The rows are grouped in 4 ways, from coarse to fine. Each group lies inside one group of the grouping before and may be the whole of it. The rows also spread widely along 16 directions, which tell nothing about the answers.
In the rows, zero is written as 128.
Known rows, each followed by its group in each grouping:
[117 147 132 135 109 146 150  99  95 136  94  90  98  92 148 197 151 165
 148 155 106 110 124 152 163 119 133  88 102 116 100]
Z170 Z996 Zogad nur
[114 105 167 116 158 139 185 119 171 139 127 144 109 124 155 119 105 117
 141  88 123 129 131 139 155 117 121 146 133 155 112]
Z218 Z994 moti Tef
[138 129  90 118 112 129 107 108 110 124 122 114  96  62 143 125 166 131
 149 124 172 131  93 151 136 104 137 111  84 152  75]
Z218 Z994 biseb riva
[131  99 100 139 134 143 147 136 131  96  68 140 156 133 140 117 139 107
 170 121 148 125 197 132  88  83 182 149 100  74 114]
Z218 Z994 voko tur
[125 112 131 132 143 123  73 153 159 119 152 129 155 164 109 131 162 132
 166 164 174 147 177  83 101 133 144 111  90  80 134]
Z170 Z449 dof pepiz
[166 118 138 152 116 109 101  90 155 130 174 171 191 157 105 137 143 136
 101 137 208  76  77 111 118  97 138  83 100 154 121]
Z218 Z745 rifa gavi
[103 136 191 131 138 137 123 108 177 141 147 129 137  94 119  59 126  63
 117  84 147 140 108 131 141  84 140 147  86 141 158]
Z170 Z824 Duz rafo
[134 158 136 154 123 136 142 128 172 143 133 128  99 107 153 115 180 103
 158 162 142 160 129 121 138 112 148 112 103 143 116]
Z170 Z449 Lemi pesat
[127 126 146 157 149 161 145 113 162  95 133 132 135 170 153 153 115 190
 119 174 146 142 172 118 229 154 175  85 139  98 165]
Z218 Z994 moti kul
[119 158 133 195 104 136 144 145 172 104  84  95 129 110 120 128 130  78
 134 170 145 138 143  89  80 137 146  89 147 151 133]
Z218 Z49 Kifid dukem
[133 122 169 155 154 126 133 107 108 124 146 162 155 139 129 169  99 152
 109 137 137  69 120 149 149 101 130 112 105 106 149]
Z218 Z745 vizug sis
[140 130 152 166 119  68  95 135  91 126 145 170 131  84 136  97 124 142
  98 124 161 112 106 118 153 132  96  89 122 153 147]
Z170 Z996 Zogad fisa
[127 108 151 142 110 115 120 156 127 111 137 122 108 115 157 163 119 170
 135 135 144 110 130 109 138 179 106 100 166 130  93]
Z170 Z449 vivi tefo
[114 146 162 154 128 145 149 115 162 140 142 128 107  75 160  83 143  93
 143 107 140 136 105 153 140  73 138 131  98 141 114]
Z218 Z994 biseb regi
[157 140 175 156 103  69 102 114  77 126 149  92 172 173 124 148 145 172
 110 202 109  72  96 115 140 170 188  92 128 104 122]
Z170 Z824 mezez maran
[129 107 108 142  91 134 135 134 133 128  87 109 110 115 132 179 113 147
 126 106 133 133 122  96 168 142  98  93 122 144 127]
Z218 Z745 rifa dip
[144 100 137 121 203 103 144  97 158  88 117 141 164 172  87 115 112 121
 135 158 137  94 177 120 118 142 160 125 113 166 168]
Z218 Z49 Kifid fon
[107  82 151 116  72 116 154 120 161 129 130 166 116 105 140 178 129 186
 135  56 122 131 146 104 179 113  31  80  92 159 160]
Z170 Z824 mezez lomo
[162 139 132 123  89  91 131  97  97 122 108 125 121 111 137 131 183 156
 129 166  99 127 119 141 180 131 174 113  77 133 157]
Z170 Z449 vivi Tarug
[137 123 139 173 107 120 113 142 160 139 178 124 137 140 156 157 176 174
 177 150 143 102 135 111 130  96 101  78  96 101 105]
Z170 Z150 nale pino
[107 140  84 111 185 157 121 110  92 116  39 111  95  82  88 142  88  77
 113 132 150 171 142 139 160 133 172 143  83 132 147]
Z218 Z994 biseb regi
[113 100 134 186 160 117 107 130 152  96 126  71 166 126 109  96 131 102
 181 120 134  52 155 114  57  90 111 108 122 131  91]
Z170 Z449 Lemi pesat
[175 101 102 105 166 109 119 103 141 106 110 161 137 145  95 132 133 120
 119 141 154 114 136 122 155 140 162 135  83 165 170]
Z218 Z745 rifa dip
[144 122 145 132  61 152 133 139 129  91  62 175 128  80 132 154 101  98
  71 101 164 141 122 121 138 145 172 142 130 112 177]
Z218 Z745 rifa dip
[166 108  96 158 123  72 137 123 127 127  93 151 174 148 135  71 174 106
 154 136 150 121 166 102  97  94 161 115 109 135 113]
Z170 Z996 Zogad nur
[101 104 143  88 164 164 140  69 168  85  83 127 183 118 100  51 145  60
 148  94 180 133 191 150  82  68 224 164  87 111 128]
Z170 Z996 Zogad fisa
[164  91  98 142 150  73  94 144 107 109 112 173 159 162 101 134 116 140
 119 142 159 116 159  91 134 141 128 114  98 126 170]
Z218 Z745 vizug sis
[134 152 165 158  92 109 149 120  75 115 110 146 105  39 170 114 145 113
 128 125 115  91  93 186 109  85 149 138 106 125 112]
Z218 Z994 moti Tef
[178  94 140  91 174  99 148 112 155 141 151 175 124 163 134 152 150 159
 143 141 121  95 136 134 166 146 136 138  99 152 137]
Z170 Z996 Zogad nur
[183  61  42 157 170 101 111 210 126 123 101 189  92 106 188 105 114 131
 172  84 165 128 173 112 145 129  96 159 134 106  90]
Z218 Z994 biseb regi
[145 107 133 161 135  92 124 160 179 143 172  95  94 112 156 110 180 138
 206 122  96  95 129 111 114 108  60 111  98 162 100]
Z170 Z449 vivi Tarug
[148 153 171 152  68  85 125 123 124 216 122 108 177 160 126  81 166  63
 115 119 108 147  57  97 126  74 178 138  68  97 120]
Z170 Z824 mezez lomo
[133 102 125 127 121 108  53 113 152 120 169 158 172 141  86 101 141 149
 109 114 202 146 116  93 170 102 119  89  54 125 185]
Z218 Z994 biseb riva
[124 134 147 120 134 154 138 110 141 130 100 136 131 112 124 144 110  91
 102 124 170 134 108 130 130 140 171 135 135 133 105]
Z170 Z449 vivi Tarug
[157 127 210 137  89 161 126  74 209  80 221 120 163 125 171 106 196 174
 138 157 163  50  95 173 137 111 207 110 129 122 104]
Z170 Z449 vivi Tarug
[113 111 152 125 114 102 104 153 152 165 157  92 128 131 132 122 131 109
 148 103 162 130  90  83  95 143  97 115 136 143  54]
Z170 Z824 Duz rafo
[155 115 165 142 158 103 102 174 140 102 154  93  87 133 143 139 121 159
 142 175  92 103 139 115 170 217 145 134 149 123 149]
Z170 Z150 nale pino
[124  61 111 123 131 160 162 106 154  65  48  83 168 149  99 209  69 134
 127  96 149  41 160 111  77 173 147 116 189 147  66]
Z170 Z150 nale pino
[120  64 173  97 139  89 138 170 130 153 123 124 104 125 124 146  84 115
 150  51  82 102 121 105 112 142  56 167 114 141 125]
Z218 Z745 rifa gavi
[154 160 115 190 121 136 173 146 177 116  96 144 100 125 192  70 154 108
 131 175 142 197 161 110 199 142 201 116 154 135 147]
Z218 Z994 moti Tef

New rows. What belongs after each?
[113 127 173 169  92  84 127 177 101 159 125 175 138 131 155 110  98 129
 102 109 143 172 124  87 151 128 105 113 133  98 146]
Z218 Z994 voko tur
[137 101 158 139 117 120  91 125 134 116 157 114 142 115 144  83 128 148
 124 100 137 106 105 136 181 112 149 130  97 102 143]
Z218 Z994 biseb riva
[143 135  99 133 120  94  87 169  73 145  95 150  91  85 150 114 134 117
 122 132 150 182 134 111 178 147 142 135  95  94 139]
Z170 Z824 Duz rafo
[102 155 163 146 179 108  83 160 121 147 162 126 108 111 101 120 137  95
 159 168 138 150 130 118  90 105 113 127  60 107 152]
Z218 Z994 biseb regi
[110 123 146 170 145 134 136 154 183 134 142 113 107 119 149 129 112 120
 147 116 146 130 139  94 145 139  84  98 150 151 109]
Z170 Z824 Duz rafo
[134 166 149 178  95 121 123 160 107 114 104 110 101 100 160 121 158 119
 142 187 102 154 150 124 143 128 178 121 102  80 167]
Z218 Z745 vizug sis
[161 124 122 124 193  90 169 111  97 151 124 219 111 116 146 140  98 108
 106 129 165 111 108 151 141 125 124 140 129 186 103]
Z218 Z745 vizug sis
[154 104 125 151 122 105 113 148 125 158 106 153 169 145 124 122 111  98
 119  98 149 115 113 105 121  93 133 137  95  93 132]
Z218 Z49 Kifid fon
[152 110 134 141 106 118 125 157 162 100 143 124 126 140 156 124 167 150
 167 161 143 121 152 112 106 145 159 120 128 112 108]
Z218 Z994 voko tur
[160 135 135 128  93 131 132 125 160 120 135 183 110 100 157 140 186 139
 137 151 152 146 139 132 154 122 152 118  90 127 150]
Z170 Z449 dof pepiz
[114 107 175  82 122 102 153 102 125 141 145 195 160 169 117 169 121 150
 109 126 174 144 135 108 116 130 131 112 111 138 125]
Z218 Z745 vizug sis
[ 96 154 164 132 143 160 143 107 158 125 138 158  95  70 146 122 117 108
 110 116 178 161 125 141 171 118 127 111 119 155 134]
Z170 Z824 Duz rafo
[133 130 123 140 154 135  86 120 137 137 137  64 150 165 107 149 150 131
 158 172 136 104 126 110 138 124 168 110  85  86 108]
Z170 Z824 Duz rafo
[113 116 121  79  69 117 164 106 103 154  48 129 142 148 110 186 145 129
 127 117 123 184 147  95 138 131 160 119  87 111 121]
Z170 Z150 nale pino
[139 105 138 129 126  94 123 140 123 112 136 189 132  99 153  97 124 130
 125 107 181 134 142 126 122 124 123 124 126 139 124]
Z218 Z49 Kifid fon
[166 152  79 200 181  81 135 134  96 152  75 163 142 138  98 133 103  61
 109 170 162 114 114  97 100 115 129 106 117 175 126]
Z218 Z745 rifa gavi
[130  88 122 144 123 125 124 130 162 104 103  78 128 132 128 135 122 146
 152 105 106 102 155 102 165 146 116 108 120 136 140]
Z170 Z824 mezez maran
[124 139 152 108 173 125 119 112 123 165 122 156 140 120 105 107 130  61
 125 121 158 143 110 139 108  88 163 163  70 117 127]
Z170 Z449 vivi Tarug
[174 102 114 133  96  73 153 118  86 112 106 188 141 131 163 139 117 161
  92 134 180 110 113 114 143 173 152 102 179 171  81]
Z218 Z745 rifa gavi
[106  98 137 116 185 116 115 127 103  91 119 148 113  86 126 118  87 137
 135 105 153 116 168 145 138 134 109 129 116 137 140]
Z218 Z49 Kifid fon
[161 129  76 131 145  91 156 120 101 152  45 124 133 159 136  94 118  97
 112 152 133 187 142  96 189 156 202 131 130 143 122]
Z218 Z49 Kifid fon
[147 100 109 172 163 149  97 181 181 128 121  74 122 148 133 122 103  90
 157 121 138 106 132  91 125 140 136 143 135 102 110]
Z218 Z745 vizug sis
[ 98 127 159 114 107 135  88 142 164 116 137 133 141 132 103 116 116 108
 101 128 213 189 119  76 117 164 151 106 132 129 133]
Z218 Z994 moti Tef
[ 83 137 157 130 181 216 117  74 177 100 131  34 134 135 102 175  90 131
 126 149 162  90 122 139 168 147 176  97 138 120  96]
Z170 Z824 Duz rafo
[118  84 180 110 113  87 132 148 166 167 123 109 161 159  98 103 111  81
 140  68 103 125 112  82  88 109  98 150  94 135 138]
Z218 Z49 Kifid fon
[117  68 140 113 124 123 151 110 154  98  95 114 138 125 123 110 101 132
 136  62 120 112 158 113 155 125 115 131 120 155 143]
Z218 Z745 rifa gavi
[131 123 210 132 102 122 121 110 149 103 178 130 148 150 140 156 135 198
 106 162 135  93 121 122 176 171 152  84 144 116 151]
Z170 Z996 Zogad fisa
[136 126 136 138 109 107 119 125 134 120 130 122 140 140 136 103 162 141
 143 155 138 151 142 112 147 120 170 112  95 110 138]
Z218 Z994 biseb regi
[186 140  69 190 171 102 143 154 138 167 122 160 117 171 150 162 154 135
 159 194 134 128 133 104 157 114 130 100 100 127 113]
Z218 Z994 biseb regi
[145  96  72 155 132 134 108 158 131  96  58 127 126 126 108 161  88 126
 115 121 162 132 152  88 150 164 127 110 132 128 145]
Z218 Z994 voko tur
[145 116 142 133 120 114 141 118 117 134 121 117 143 139 134 152 139 136
 143 138 123  87 106 136 113 112 150 124 108 117  93]
Z218 Z994 moti kul
[ 79 112 145 167 125 141 116 152 170  61 148 105  97  80 155 108 133 168
 174 126 159 146 194 109 135 133  83  73 140 139 135]
Z218 Z994 moti kul
[142 148 145 179  89 145 134 139 165 136 106 117 143 112 142 125 145  79
 125 135 151 118 103 112  99 108 163 122 131 116 106]
Z170 Z449 vivi Tarug
[147 133 159 113 106 111  82 102  98 120 153 143 125  88 120 151 132 154
  86 137 160 101  71 144 173 153 146 108  94 137 147]
Z170 Z824 mezez maran
[135 117  99 171  91 116 110 189 152 143  71 176 128  92 131  83 109  39
 111  74 196 194 134  64  98 108 112 137 122 129 141]
Z218 Z745 rifa gavi
[151 120 165 141 117  97 138 146 131 169 114 156 153 165 109 163  82  88
  78 119 142 113  71  87 114 154 130 133 141 144 127]
Z218 Z745 vizug sis
[121 124  79 117 159 126  96 106  97 150  73 113 118 125  76 166  77 109
  84 117 171 164  98  93 197 151 119  98  93 162 146]
Z218 Z745 vizug sis
[ 99  70 166  77 146 132 152  98 133  79 106 109 157 136 106 133 130 142
 176  97 103  82 188 155  80  97 153 157  81 104 130]
Z218 Z994 voko tur
[115 106 160 144 112 122 161 100 198  69 109 141 158 124  82 130 136 113
 134 121 131  98 166 108  79 108 110  99 100 188 187]
Z218 Z994 biseb riva
[147 125 173 130 129 121  97 126 130 163 163 119 129 104 121 149 112 101
 105 105 145  67  36 139 118 129 120 137 111 140  92]
Z170 Z824 mezez lomo
[140 113 182 126  66 111  92 133 119 156 136 150 208 158 122  88 146  94
 104 102 161 129  90 115  98  73 204 159  73  39 132]
Z218 Z994 biseb riva
[124 111 173 114 102 112 154 162 108 129 121 156 115 137 166 170 108 146
 126 135 146 138 136 108 110 178 143 132 171 107  83]
Z218 Z745 rifa gavi
[142 145  98 125 117 114 103 110 151 123 128 117 136 144 106 146 165 127
 125 188 205 157 117  81 122 169 165  74 126 168  92]
Z170 Z824 Duz rafo
[158 165 140 152 109 125 167  98  87 140  94 134 154 138 162 151 142 121
 111 193 147 109 103 152 122 122 230 118 141 102  75]
Z218 Z49 Kifid fon
[144 114 128 114  91 113 119  89 102 117 118 155 142  74 135 117 110 111
  76  87 211 102  57 141 121 129 151 117 144 182  71]
Z218 Z745 vizug sis
[ 80 105 159  57 166  98 114 107  48 196  99 151 138 117  81 159  67  96
  99  57 150 153  92 126 134 110 101 154  69 118 105]
Z170 Z150 nale pino
[150 121 171 129 101 111  73 149 117 134 147 125 137 117 126 130 102 118
  77 121 166 109  61 108 146 185 157 132 144 116 121]
Z170 Z824 mezez lomo
[132 116 119  92 167  90 124  94 122 132 110  93 124 131 116  69 154 115
 149 139 132 152 141 119 159 145 173 128 102 167 111]
Z170 Z996 Zogad fisa
[121 111 157  56 105  64 132 162  90 109 152 231  52  52 161 141 142 160
 124 122 188 189 132 127 105 195  83 127 138 190 105]
Z218 Z994 moti kul
[145 108 129 112 122 122  87 106 110  80 136 141 131  81 138  86 145 147
 121 123 173 117 124 160 158 122 184 135  92 115 137]
Z218 Z994 biseb regi
[124 105 136 114 174 136 118 124 152 164 133  61 127 160 123 134 109 112
 150 114 125 111 104 111 151 148 143 137 124 128  70]
Z170 Z824 mezez lomo
[115 119 141 135 150 139 121 133 132 134 118 147 145 121 119 131  99  93
 121 111 183 123 115 124  97 109 140 133 119 118  99]
Z218 Z994 voko tur
[130 135 143 157 105  76 115 169 123 150 109  76 122 132  95 152 129  88
 141 156 114 116  84  74  51 159 101 106 129 163  95]
Z218 Z994 moti kul
[103 126 161 178 118 149 179 107 192  59 127 111 117 123 157 150 125 187
 139 159 132 118 193 111 178 168 124  55 181 171 147]
Z170 Z150 nale pino
[133 136 174 121 156 145 115 104 135  63 121 143 140 100  92 164 131 118
 117 177 155  69 150 156  77 149 179 126 114 128 161]
Z170 Z996 Zogad nur
[104 127 166  85 129 120 148 106 126 122 123 157  98  59 136  87 141  82
 139  92 156 156 125 153  99 101 138 154  94 168 115]
Z218 Z745 rifa gavi
[132  87 114 134 138 106 100 131 171 163 115  83 153 165  87  88 118  99
 137  78 119 144 109  75 172 102 107 126  67 140 157]
Z218 Z994 biseb riva
[137 142 201 171 105  91 138  84 115  77 137  87 157 108 123  88 132 127
 108 161 106  53  99 146 115 135 177 104 142 169 143]
Z218 Z745 rifa gavi
[149  81 171 126  49 119 162 160 179 143 142 182 112 114 194 146 148 162
 139  66 117 128 129 110 163 130  87 132 134 118 122]
Z170 Z449 dof pepiz
[145 137 167 157 144 111 134 144 135 161 155 213 128 113 162 113 105 103
  93 111 176 133 100 126 154 121 124 132 132 132 130]
Z170 Z824 mezez lomo
[119 153 202 187 126 142 117 102 157  95 165 122 150  95 132 102 140 125
 119 149 132  76 119 154 136  92 151 104 107 121 170]
Z170 Z449 vivi Tarug
[124 157 126 145 144 124 143  95 125  92 116 151  91  59 157  59 147 109
 123 147 172 173 148 149 178 120 168 110 116 182 149]
Z218 Z745 rifa dip
[120 181 195  99 115 149 125  80  98 180 120 141 164 139 110 148 125  81
  62 163 185 154  55 139 134 128 237 133 110  92 102]
Z170 Z996 Zogad nur
[ 99  73 134 138 153 132 122 140 132 100  92 147 167 114 116 118  73 104
 137  59 168 101 175 117  84  92 102 135 122 104 125]
Z218 Z49 Kifid fon
[173 109  41 175  99  98 140 132 169 136  72 130 158 162 128 122 161 109
 145 136 181 148 145  58 123 126 139  79 134 170  88]
Z170 Z150 nale pino
